The same things were measured in two ways. Each way mixes the same 9 hidden numbers, adds some noise and spreads widely along 5 directions of its own, which tell nothing about the thing.
Some things both ways: the first way, then the second way.
[ -4.6  24.0   9.6  -7.8   9.3   6.3 -11.8   0.8   7.3 -51.7  12.6  18.1
  19.2  -8.6]
[ -9.7   0.5   7.0  11.6   2.7  -2.8  -6.5   5.2  -9.0 -16.1   1.1   2.2
   1.9  10.1  -1.5 -22.9   3.4]

[-26.6  22.2 -29.2 -59.5  -4.3  26.6   6.5 -27.0 -12.6  16.1 -10.1  22.8
  26.5  25.1]
[-24.2 -10.2 -11.0  -9.1   2.8  -4.7  -1.6  13.5  -2.5  22.0  19.9  10.3
  -2.7  15.3 -16.7  -6.0  -1.5]

[ -8.3  39.7   0.7  -4.8   2.2   7.5 -13.5  -4.3  14.2   6.8 -16.3   8.7
  10.5   9.1]
[ 2.4 -8.6 -4.0 -7.0 13.9  4.7 -1.6 -3.6 16.0  0.8  8.2 26.8 12.6 32.7
 -4.7  1.4  6.0]

[ 17.5  58.6  -0.3  -7.7  27.5  27.4 -32.1 -37.6   2.5  -8.9  23.1  24.6
  11.6   1.1]
[  0.6  18.2   6.3  -8.7  -7.2  -7.0 -30.2   5.9   9.6 -11.4   1.7 -14.9
  -3.6 -14.1  21.9  -9.1   0.0]

[  2.1  14.8  -9.1  12.3   3.0  33.9  -8.3  -8.7  19.2 -19.5 -18.3  24.3
  18.7  28.1]
[ -7.9   5.9   0.3  -3.4   6.0   2.6  -5.4 -10.1  17.0   4.9 -13.8   6.5
  -5.2   0.5   2.4   0.8  -4.6]

[ -0.3   7.2  -0.1   0.2   0.1   3.2   8.5 -18.9  15.0  -3.0 -10.5   0.4
  16.1 -25.8]
[-13.9  -0.5  -6.8  -3.4  -2.6 -12.4 -15.2   9.7  -9.5  16.4   0.7   6.6
  -1.6  15.6 -15.3 -23.4  -0.3]

[-16.8  32.2 -16.3 -12.4   2.8  27.3  -3.4 -14.5 -11.6  23.0  -9.5  15.0
   5.2   0.3]
[ -8.7  10.4  10.6  -8.2   2.5  -4.9 -14.7  -0.2  -1.6  13.2   9.7   2.1
   2.3  -5.0   6.2  -5.2   0.4]

[ -5.7   6.1   0.9  -5.6   7.8   9.7   4.3   0.2  13.0 -40.3   4.7  11.1
  30.7  16.1]
[ -9.9   6.9   4.4  -0.3 -14.4   0.5   4.4   3.6   9.3  15.1   0.6  -4.0
  -6.1  -4.1  -7.2 -11.4 -19.2]

[ -5.2   6.4   4.7 -19.4  10.1  -5.4  -6.7  16.8   3.2  -1.0  -4.0  -5.2
  13.4   2.8]
[ 17.6 -19.9 -11.3   6.0  15.7  12.7  17.4  -8.5  13.1  -8.5 -11.6  15.5
  -2.8  37.9 -30.6   6.0  14.6]

[ 12.3  16.3   8.9  16.2   0.7  11.7  -4.1   2.4  25.1 -48.3 -22.3  25.4
 -10.8  -1.0]
[-14.7  -4.9  -2.6  -9.7 -18.2  -6.2  12.5   9.3   3.3   9.9 -10.5   3.9
  -5.9  -2.7 -15.4   6.1  -6.5]

[-10.9  -2.0  19.6  -5.0  16.6  -2.0  -1.2  26.3 -17.5   7.3  20.9 -20.1
  27.9   5.7]
[-19.1  -7.9   9.2  18.4  12.3   0.6   0.6   7.0  -0.2   7.9  23.0  15.8
   2.8  25.9  21.0 -25.5   0.9]

[-25.3   0.5 -13.4 -20.6   5.6 -10.0  29.0 -26.7 -21.0  24.6  -2.0 -11.6
   2.0 -10.1]
[-21.6 -17.3  -4.7  13.5   6.7  13.3  25.2   8.3   6.3  17.6  25.3  17.8
  -4.4  30.2 -18.6  -1.7  -6.9]

[ -1.3   3.5  -3.4   4.3   5.9   2.2   4.7  -9.1  -0.2  -2.2  -7.3 -10.4
  -8.0 -37.4]
[  2.3   6.7  14.6   2.3 -11.2   8.4   5.6  -0.8  -3.4   7.7 -19.6  -5.6
  -6.5 -10.0 -17.4  -7.6   0.3]

[-12.9  34.5  -2.8  26.1  11.4  11.4  -5.8  -6.8  -3.9 -15.3   0.1  -0.5
 -10.4 -22.8]
[  0.2  10.2  27.2  -4.7   3.2   0.6   2.6 -10.7   2.9  -0.8   0.7   8.3
  10.1  -2.7   1.5   4.9   5.8]

[  9.1 -15.9   3.4 -26.2  -6.6 -10.2  -2.1  14.9   1.0  -4.4 -16.6  24.5
  -1.1  -3.8]
[-11.5  -3.1 -10.2  13.6  17.2  11.0   1.6  -1.0  10.3 -26.6  -2.5   1.8
  -8.3  12.3  -7.7 -19.5  -2.4]

[-34.0 -10.2  -5.1   0.6  -4.7   9.2  24.5   3.6 -12.5   9.5 -12.8  -8.1
   4.6  -9.0]
[-15.1  -1.0   9.0  14.6  -4.9  -0.2  -7.3   6.8 -19.0  16.0   0.1   1.1
  -5.0   3.1  -2.1 -11.0   5.3]

[-24.9  25.2 -24.5   3.8   6.3   7.6  20.3 -32.5 -11.6   8.9 -13.5  -2.2
 -18.5 -22.8]
[ -3.0  -2.9  12.6  -9.6   6.0   2.3 -10.4  -1.4   6.3   1.0   0.0  -5.0
  -0.4   0.5 -13.9  12.3  15.4]

[  9.7  13.7  15.1  29.0   8.0   4.0  -0.9  -4.5  16.7 -10.2  -9.8  10.9
  -8.2 -34.5]
[-16.1   3.3  12.6  -5.0  13.0  -8.0 -21.1   1.5  -6.3   2.3   9.6   5.5
   4.0   3.4   6.2 -11.9   9.7]

[-15.1 -16.3   4.4  19.2  -1.9   3.0  15.5  24.8  -5.8 -26.2 -20.5   6.4
  -9.1   9.4]
[-10.4   6.1   2.8  -6.2   5.2  -3.9 -10.0  -9.4   5.9  -3.2 -14.6  -3.1
  -5.0 -16.1  -2.1   5.7  -1.2]

[-13.3 -28.5   4.3  -2.7  -5.6 -12.4  27.0  10.0  -1.9  -4.2  -6.0  -8.3
  17.5   1.0]
[ -7.1   6.3  10.2  -5.1   9.6  23.5  17.6 -12.0  30.2   5.9   5.5  13.6
   3.5   3.1  -5.1  -7.9 -13.3]

[ -3.6 -22.8   5.3  -2.2   2.8   2.5  20.2  15.9   1.0   3.8 -10.4  -0.4
  20.1  -6.1]
[-13.1  -4.6   2.8  -4.5  25.4   4.0  -2.8  -6.9  10.4  10.7   7.7   6.7
  -3.2  10.3  -4.0 -18.4   1.4]

[  0.9   4.3   7.4 -23.0   5.9 -16.6 -16.6  25.4  -7.1  16.4   4.4   5.5
   3.6  -8.9]
[ -8.7  -2.0 -12.5  12.2  -0.2 -19.5 -19.9  13.8 -16.1  -2.9  15.7   0.5
  -5.8  24.8  -9.7 -14.8  -2.2]

[-11.8  25.9 -11.0  -8.1  -7.0  25.9  -9.6   6.3   4.1   7.3 -33.1  31.8
  -1.1  15.4]
[ -1.6   3.9  10.5  18.4  10.2  10.3  -2.7  -8.3   7.0 -14.7  -5.8  -0.6
  -1.8   1.4  10.0 -11.2  -3.2]

[ -3.5   8.6   4.1  16.1   7.4   7.2  10.0 -11.1 -11.6  22.7 -21.6  -6.3
 -14.8 -17.9]
[-22.1  -5.9  -1.2   3.8  15.0  -0.5   4.7  -1.9   2.0   9.5   3.8  19.5
  -2.1  11.0   7.2 -11.9  -0.1]

[-26.4 -27.8 -19.4 -13.3 -10.0 -13.6  21.3  -2.9 -24.9  11.7 -11.1 -14.4
  -4.0 -10.3]
[ -3.6   5.9  -4.2   0.6  12.0   8.1  -3.4  -9.3   8.7  -8.9 -16.8   7.9
  -5.4   4.0 -22.2   2.8   2.8]

Other things, the second way, with their names:
(372): [-10.1   7.5  15.9  18.0 -39.9  -5.4   7.8  11.6  -5.6  16.6  -5.2 -15.2
 -12.7 -10.8   2.9  -3.2 -20.6]
(180): [  4.8  12.3  -4.4  -1.2  -5.0  -3.1  -2.4   0.4 -10.6  19.4   3.0  14.5
   0.2  14.9 -25.5   0.6  -7.7]
(155): [ 17.8  25.9  15.0 -16.1   3.6   3.9 -11.5 -18.7  19.1   6.7  -3.4  -6.7
   2.5  -6.7 -14.3   3.9 -10.1]
(5): [  0.9   1.8  12.5  16.6 -18.6   1.6  -4.9   5.5   4.3   4.1  -5.8   0.6
  -2.1  14.9  -1.7 -10.6  -3.5]
(116): [-10.5   9.2   0.8 -15.8  11.6   4.0  -5.3  -2.2   2.1   0.3   3.5   8.5
   0.2   6.8 -29.7   8.3  12.9]
(447): [ -0.2   2.3  -6.3  -0.6   2.9 -10.2 -20.8  11.3  -3.4  -8.3  14.4  -1.1
  -3.9  19.3   1.7   2.2  13.7]
(142): [  7.5   3.5  -1.4  11.6 -12.7   5.7 -14.3   6.7   9.1  -0.4 -17.7 -10.0
 -12.9   3.4   1.3 -10.3   5.1]
(460): [-11.3 -13.5  16.0   3.4  19.0  17.1  23.7  -8.2   5.6  11.7   7.8  21.8
   4.8  17.0 -12.4   6.9  11.6]
(61): [-17.0   9.0   2.5   2.7   8.4  12.1  -5.5   1.5  12.2 -11.3   1.8   4.6
  -5.7   9.1  -9.9  -1.6   6.2]
(342): [-12.4   0.7   6.3  -9.4  -7.4   0.2   1.9   6.8   3.9  15.3   2.8   0.5
  -8.1   4.1 -14.3   7.2  10.2]
(124): [-10.1  -4.1   1.7  -4.2  21.1  16.8  20.2 -10.7  14.7  -8.6  -0.8  30.0
   7.6  25.6 -30.2   3.9   5.0]
(18): [-12.1   4.6   0.1  -5.1   7.9   8.5  -0.1   1.1  16.6   2.0  12.0   6.4
  -1.4   1.8  -0.7  -2.8  -7.7]
(73): [-23.1   0.1  20.9  27.0  -6.9   2.1  -8.0   9.7  -3.3   5.8  13.3   5.0
  -0.1  18.0  13.3 -13.9   2.0]
(189): [-10.0   1.1   3.0  -0.8   6.8   3.0   0.3  -9.8   7.8  15.5  -1.7   7.5
   0.5  -0.5 -13.0  -2.7 -10.6]
(382): [  1.3  10.7  -6.8   4.5   4.1  -7.3 -20.7   4.6  -7.0 -19.5  -4.6  -4.5
  -6.4   1.7  -6.2 -14.2   1.0]
(432): [ -9.3  -5.1   5.2  -0.7   9.8  -3.9  -5.9  -2.2   2.9   9.2   0.0  10.7
   4.1  10.8   2.4 -10.7   4.8]
(191): [ -5.5  -0.2   6.0  13.0  -6.1  11.4   5.3  -1.1  12.6   9.6  -0.7  10.2
  -2.0  24.6 -21.0  -5.1  -7.4]
(433): [  0.4  25.9  13.4 -28.5   5.6  -7.2 -28.5  -9.2  18.0   8.9   1.1  -8.9
   0.4 -18.5  11.4  10.3   3.4]
(319): [-9.5  2.4  8.9 11.6 10.8  2.8  7.8 -2.2 -0.5  0.7  9.3 -0.1 -8.8  3.5
  7.3 -8.6 -1.9]
(397): [-5.9 -6.3  9.3 -7.3 -5.0 -5.4 -6.4 11.7  0.4  7.3  7.7 -1.2 -5.8 10.4
 -3.1 -4.3 16.4]
(107): [ -9.7  -3.2  13.4  53.8 -16.6  21.0  24.1   7.4   4.8 -15.8  -3.9 -13.7
 -22.2   8.7  17.2 -16.2  -7.6]
(120): [-10.1   4.1  -8.2 -14.2  -7.0 -15.0 -19.4   5.7   6.9  21.0  -0.9 -12.5
 -12.8 -16.5   8.7 -10.4  -8.9]
(468): [ -4.6   0.3   2.1  18.0   0.0  -7.8  -1.8  -3.6   2.3   2.4   9.1  -9.2
  -6.7   3.2   9.4 -17.3 -22.8]
(8): [ -4.3 -15.3  -1.6  17.7   8.5  13.8  22.9  -1.6  12.5  17.4  10.5   7.4
 -11.7  19.6   4.8  -7.5  -1.4]
(370): [ 1.6 -5.5 -6.0  2.8 16.4  4.2 -0.1 -6.8 12.8 -7.1 -0.5  4.7 -4.0 11.6
  5.1 -1.3  4.0]
(413): [ -9.0   7.3  10.3  16.4   8.8  21.9  14.8 -10.8  16.9 -13.2  -2.6   8.0
   0.8  -5.0  11.2 -16.2 -18.7]
(347): [ -4.1 -11.7  -6.9  -5.0  -6.1 -10.9 -16.5  20.1 -15.8   0.2  -6.3  -2.0
  -3.0  10.3 -10.7  -8.9  21.9]
(439): [ -6.4  -0.8  11.6 -14.8  -1.9  -9.7 -18.2  -1.3   9.1  18.0   2.6 -15.3
  -3.5  -5.8  -4.7   7.6   3.2]
(193): [-13.8 -11.0 -13.0  -2.0  -0.4 -16.8 -29.8  12.7 -10.2   6.5  -2.2  -5.8
  -8.2   9.7  -6.1 -20.8   6.0]
(341): [  8.0  26.9   6.3 -20.9 -13.5  -8.3 -19.1  -8.4   6.1  -1.2  -6.9  -5.8
   9.7 -24.2  -9.6   6.1 -21.6]
(45): [  4.3  13.3   8.0  -1.5  -7.7   6.6   3.3  -6.6  19.5  12.1  -4.5   1.0
  -2.5  -3.9   6.6  -2.3 -13.2]
(313): [  1.8  10.8  20.7   5.7 -11.8  -3.1  -5.4  -1.1  -0.2   9.7   5.1  -4.1
   2.0   4.3  -6.8  -4.1  -8.2]
(64): [-11.3   8.4  10.7 -25.0  33.8   5.4 -16.7 -18.5  25.4   1.5   1.4  16.4
  11.5   3.7   9.3  -3.0  11.4]
(66): [-16.0  -2.6   8.7 -14.8  13.8  -0.2 -20.5   3.5  10.2   3.7  19.1   2.6
   5.7   7.7  -6.7   4.4   9.2]
(3): [ -9.8 -14.3   6.4  -7.8  29.0  -6.1  -5.9 -12.0   7.1  -0.3   5.4  11.4
   3.5  24.6 -18.2   3.6  12.4]
(376): [  1.2  -6.2  -1.5  19.4   3.8  -1.7  -8.2  -4.8   9.9 -11.7 -10.3 -10.5
  -9.8  14.6  -2.5 -23.0  -5.9]
(11): [  6.2  16.9   7.6 -20.4 -12.0   2.6 -11.0  -8.2   8.4  23.5 -25.5  -9.6
  -4.0 -27.1 -16.0   2.3  -7.5]
(137): [-5.6  2.8  4.8 -2.4 -2.3  0.5 -3.0  5.0  9.0 10.4  9.3 -2.9 -7.5 -1.4
 15.7 -1.3  2.3]
(15): [  1.9  -8.0  14.6  40.2   3.4  25.0  11.9  -5.4   9.8 -12.9 -10.1   1.9
  -9.7  20.8   9.2 -10.6   6.1]

Some of these things the first way, each followed by its name:
[ -2.9 -10.0 -14.5  -2.1  -4.1   2.6   7.2 -21.7  -0.2 -13.9   2.5  16.7
   5.2  -7.6]
(61)
[  7.6  13.2  13.3  18.7  27.3  16.9  14.8 -18.1   3.2 -15.8   5.2   1.7
  16.2   1.8]
(120)
[-10.4  -2.9   0.1 -19.4 -11.0   0.6  -5.6  28.7  -7.6  -4.3  -9.8  28.2
   4.6   6.3]
(382)
[ 19.4 -10.9  21.0   6.5  18.7   5.5 -18.1  12.3  14.9 -16.8  11.4  -2.9
  23.6   1.8]
(64)
[ 6.3 25.0 19.4 38.7 15.6 16.3 13.1 -7.1 10.5 -8.8 -6.7 14.4 -4.1 -3.8]
(137)
[-11.9   2.9  15.6  11.9  33.3   1.7  25.0  -3.4 -21.4  14.3  15.0 -23.7
  14.1  -2.9]
(8)
[-11.1 -16.2  16.0  -8.6  11.0  -8.1  20.2  14.0  -2.5 -20.6   5.9 -16.8
  28.5   0.1]
(193)
[ -2.9  10.3  -8.4 -16.0  15.2  -4.6  -4.0   8.8  -4.4  -4.6  -2.3 -11.4
  19.6  -0.3]
(376)
[ -0.6  17.6 -17.9 -15.5  -0.3  14.8 -16.4 -15.0  34.2 -19.0  -8.4  15.7
  30.6  13.3]
(191)
[ 11.6  14.0  18.2  11.5   8.9   6.7 -21.3  18.1  40.6 -38.5  -0.2   7.1
  25.7   9.4]
(5)
[-13.7  19.3   4.2  20.2   9.3  11.1  19.5  -6.0   1.5 -22.8   4.2   0.9
  10.1 -10.4]
(397)
[-19.3  25.5  -5.8   4.4   8.2  31.0  14.4 -23.4  11.1 -24.1   0.0  10.4
  36.2  24.0]
(142)
[ -5.6  18.1  -3.4  -3.9  -4.7 -14.8 -12.3   6.6   0.2   7.0 -15.6   5.0
 -16.7 -15.3]
(341)
[ 11.7  10.8  -5.1 -19.3  14.2 -10.0 -23.7 -29.3   4.2 -18.6  13.6   1.1
   0.1 -29.8]
(124)
[  4.1  18.8   0.4  15.4  16.5   6.8  -4.9 -12.3   0.3  11.3   1.7  -9.5
   4.2  -5.5]
(45)
[ -4.4 -21.1  18.5  11.5  -5.0 -13.0  14.0  22.0  -2.8  -7.1 -17.0   0.4
  -5.6  -7.9]
(413)
[-16.3   2.5  -7.2   2.5  12.5 -19.8  24.8 -27.3 -10.7   3.7   8.9 -18.8
  -6.2 -30.6]
(66)
[-10.5 -12.3  -0.7 -23.1  -0.6  17.3  -5.8  39.4 -14.3  -4.2  -0.8  15.5
  14.5  39.9]
(107)
[ -6.6  22.2  13.6  15.7   5.3   2.2  17.4 -13.2   5.9 -13.7 -10.7   1.1
 -10.3 -32.3]
(347)
